The rows are grouped in 2 ways, from coarse to fine. Each group lies inside one group of the grouping before and may be the whole of it. The rows also spread widely along 3 directions, which tell nothing about the answers.
Known rows, each followed by its group in each grouping:
5.1 19.5 0.1 -22.7 0.7 8.7 12.9 26.0 2.4 -23.8 25.5 -4.3 0.6 9.6 7.2
 14.3 -10.4 17.9 1.1 22.7 -7.2 6.6 9.8 7.7 10.3 | Musin Ditu
-1.2 12.9 22.0 -16.3 22.0 -6.0 7.5 31.7 0.2 -51.9 44.2 -41.4 -7.3 34.8
 27.0 0.6 -38.3 39.7 -21.1 12.5 18.0 22.0 -26.7 -13.5 -0.7 | sez gibut
-0.3 11.1 -11.8 22.7 -10.0 1.3 -7.5 16.7 -4.2 8.3 -9.8 -20.7 -3.6 19.1
 8.0 -19.9 -36.9 16.7 -23.4 11.0 2.9 -14.1 -8.0 -6.0 -9.5 | sez gel
9.5 31.2 -1.2 -15.7 -2.9 -2.8 -24.5 15.7 7.2 -25.1 16.1 -6.5 0.2 4.4
 26.4 -6.7 -23.1 3.5 -2.0 17.0 -18.3 14.0 4.2 -8.1 10.4 | tota zar
18.9 29.1 9.9 -33.8 39.0 10.1 -15.8 1.3 22.4 -47.1 16.7 -11.3 -6.8 26.1
 23.5 4.8 -32.4 -11.7 3.0 23.2 -3.2 -10.6 4.3 -29.5 38.0 | Tebe fes
-2.2 29.1 14.1 -10.2 12.3 -6.3 -14.0 -13.2 22.5 -18.0 7.4 1.1 -4.6 29.4
 39.1 -9.1 -20.5 -1.8 -11.5 26.8 -12.8 -3.2 -1.8 -16.2 23.5 | sez luvo
6.9 -2.8 5.4 -7.7 16.4 2.2 6.8 12.7 -2.8 -32.6 25.7 -18.2 -5.6 13.3 -1.4
 4.3 -27.2 24.7 -5.9 15.8 3.2 5.8 3.8 -2.2 5.2 | Musin foter
19.6 13.0 -11.8 -15.1 20.9 10.3 -3.0 31.0 6.6 -38.4 46.1 -13.1 7.3 20.8
 5.8 14.5 -22.1 4.4 -16.1 1.4 10.3 6.8 -17.0 4.5 -5.1 | Tebe lem
4.7 30.0 11.3 -33.2 0.7 1.6 -11.5 29.6 3.4 -63.3 32.7 -9.7 7.3 10.2 22.4
 0.3 -31.6 9.0 -5.5 24.6 -19.8 39.3 1.9 -17.3 11.0 | tota rolur
13.3 24.2 -0.7 -24.9 -8.9 8.9 -0.8 -9.1 13.7 -14.8 1.5 14.3 -5.0 8.6 8.2
 7.5 -2.1 3.0 11.8 23.6 -32.0 -13.0 18.7 -1.1 31.5 | Musin Ditu
17.9 14.7 0.3 -8.3 33.7 12.2 -5.0 26.6 7.4 -33.6 14.6 -29.4 -4.8 25.2
 7.0 6.9 -41.9 7.5 -9.1 8.4 16.9 -7.1 -9.2 -22.8 24.5 | Tebe fes
-1.1 34.2 13.4 -19.7 17.9 -9.1 -12.2 -20.5 25.0 -33.0 11.6 5.8 -6.8 32.0
 47.1 -2.3 -21.3 0.3 -11.7 31.0 -13.3 1.7 -0.8 -15.7 31.3 | sez luvo
2.3 -0.7 -4.3 2.4 -5.2 13.2 23.4 46.6 -13.4 -6.0 23.3 -29.4 4.6 12.0
 -11.7 6.1 -25.6 40.1 -2.8 5.1 4.9 -0.5 -1.6 17.3 -2.9 | Musin Ditu
27.2 31.4 -6.5 -28.7 25.8 7.9 -10.2 19.6 15.5 -39.4 41.6 -0.9 1.4 16.8
 15.7 14.7 -11.5 -8.1 -13.0 11.0 3.4 -2.1 -13.3 2.5 8.9 | Tebe lem
-4.1 15.1 -0.8 -7.7 9.1 -6.5 -5.7 23.2 -3.2 -26.8 23.9 -32.2 -3.5 28.7
 13.5 -6.8 -33.5 19.2 -22.8 20.7 8.6 8.2 -20.6 -11.1 -5.1 | sez gel
2.8 12.0 -14.9 35.5 -16.4 4.8 -11.7 44.5 -11.8 16.7 10.6 -21.9 8.8 -0.9
 0.4 -14.7 -24.7 26.8 -14.5 -6.8 5.2 11.8 -6.8 17.2 -15.3 | tota zar

New rows. What belongs after each?
21.2 26.6 -16.8 8.0 21.1 14.7 -5.5 18.1 11.5 2.1 -3.9 -8.0 6.9 16.5 0.6
 -1.5 -30.4 -0.2 -6.8 2.8 10.7 -17.0 5.6 -3.9 16.8 | Tebe fes
14.1 42.8 -7.2 -6.6 -7.7 2.3 -27.8 8.3 6.2 -0.6 2.1 18.8 7.4 -2.7 25.2
 -10.1 -11.3 -7.7 -1.6 16.7 -22.8 6.7 7.8 3.3 7.5 | tota zar
-2.7 4.8 -2.4 12.3 8.1 -6.0 0.9 38.1 -12.9 -18.0 30.4 -49.5 -5.4 28.1
 3.4 -11.8 -43.8 35.3 -29.2 6.8 20.4 9.8 -24.9 -5.8 -20.4 | sez gel
2.6 6.7 -18.1 41.1 -11.2 2.2 3.5 31.3 -10.9 21.6 1.3 -36.7 -4.7 16.0
 -6.9 -23.3 -42.6 36.6 -25.0 -0.7 15.7 -13.8 -17.3 1.7 -19.3 | sez gel
1.9 21.6 10.4 -13.0 2.4 4.3 0.6 44.7 -4.4 -52.3 34.9 -21.1 3.9 12.0 8.0
 -2.2 -37.0 21.6 -8.2 11.4 -8.2 38.3 -2.1 -19.4 6.3 | tota rolur
17.5 15.7 -7.2 6.4 29.8 11.1 -2.7 33.7 9.0 -18.6 18.0 -31.2 -4.6 27.7
 0.7 0.6 -37.1 13.0 -10.2 -1.6 20.0 -11.4 -10.0 -13.9 17.3 | Tebe fes
2.2 -9.6 -17.9 32.7 -1.8 6.9 12.7 20.0 -9.2 16.1 -3.2 -14.6 -2.4 -2.6
 -18.8 -7.1 -25.0 30.8 -4.4 3.3 4.4 -12.4 5.2 14.7 -8.1 | Musin foter
8.7 35.5 -6.1 -2.0 -9.5 9.1 -10.0 29.3 -0.7 -19.5 8.7 4.0 14.7 -1.7 9.7
 -14.2 -23.1 5.7 -8.4 12.4 -18.9 23.0 7.4 -1.2 11.4 | tota rolur
-3.7 13.7 -2.3 6.5 -6.8 7.7 5.4 66.2 -15.4 -26.9 35.8 -26.3 11.1 5.5
 -1.6 -10.0 -34.7 32.5 -23.7 1.0 8.6 39.3 -10.0 8.1 -14.5 | tota rolur
4.9 15.1 14.9 -5.1 12.7 -2.3 -5.1 7.0 6.6 -26.2 7.6 -18.1 -8.5 26.3 34.6
 -12.4 -29.8 29.8 -11.0 18.9 0.2 4.2 -5.4 -19.0 11.5 | sez gibut
-3.4 -28.6 9.1 12.3 16.1 5.8 13.3 22.8 -3.9 -33.6 5.0 -48.6 -22.5 20.1
 -6.4 -6.4 -55.7 48.9 7.5 16.1 7.5 -8.4 6.8 -22.1 15.4 | Musin foter
2.6 12.6 4.1 27.0 -5.3 2.1 -8.9 -13.5 13.8 9.7 -27.1 -11.7 -12.4 15.8
 25.0 -25.5 -28.9 29.7 0.2 10.3 -25.1 -22.8 10.8 -21.4 18.6 | sez gibut
21.3 16.4 -7.4 -3.2 26.1 11.2 -11.3 13.8 15.4 -22.5 0.8 -22.9 -11.4 25.8
 8.7 -1.4 -41.6 4.2 0.0 11.1 2.7 -18.3 3.0 -23.2 29.4 | Tebe fes
13.3 18.0 -11.8 -9.4 7.5 3.3 -7.4 -4.3 0.3 0.5 6.8 18.8 2.8 -3.3 1.4 3.3
 -8.9 5.3 -4.0 20.6 -14.3 -2.6 12.2 14.0 5.8 | Musin foter
3.4 6.1 0.5 -2.2 -3.0 13.1 15.6 31.1 -2.8 -19.4 12.2 -23.7 -4.6 13.3
 -2.4 6.7 -24.2 35.3 0.2 13.3 -2.1 -3.1 2.5 0.9 7.3 | Musin Ditu
5.0 25.5 -14.5 19.1 -5.5 -4.3 -11.7 3.7 5.0 17.3 -9.3 -14.1 -5.0 13.6
 8.5 -22.0 -29.4 13.9 -16.7 14.5 -0.8 -17.0 -2.9 -7.5 -2.2 | sez gel
2.6 8.8 4.3 26.3 4.2 1.8 1.4 15.6 5.6 5.1 -2.8 -23.6 -9.8 18.8 23.1
 -16.5 -34.5 34.7 -14.8 9.0 -2.3 -4.2 -6.9 -6.9 -0.3 | sez gibut
5.3 25.4 -9.0 17.6 -1.1 2.6 10.2 33.5 -9.2 13.9 22.0 -7.7 6.9 10.5 19.3
 -9.9 -17.5 33.0 -32.5 -2.7 11.6 11.7 -24.0 19.3 -24.5 | sez gibut
9.3 18.3 -5.0 -7.1 10.0 5.3 -5.8 -13.8 3.0 -6.8 -2.9 18.9 2.2 -1.7 2.1
 -0.9 -4.8 1.7 -1.7 21.6 -14.6 -5.4 18.2 8.9 10.2 | Musin foter
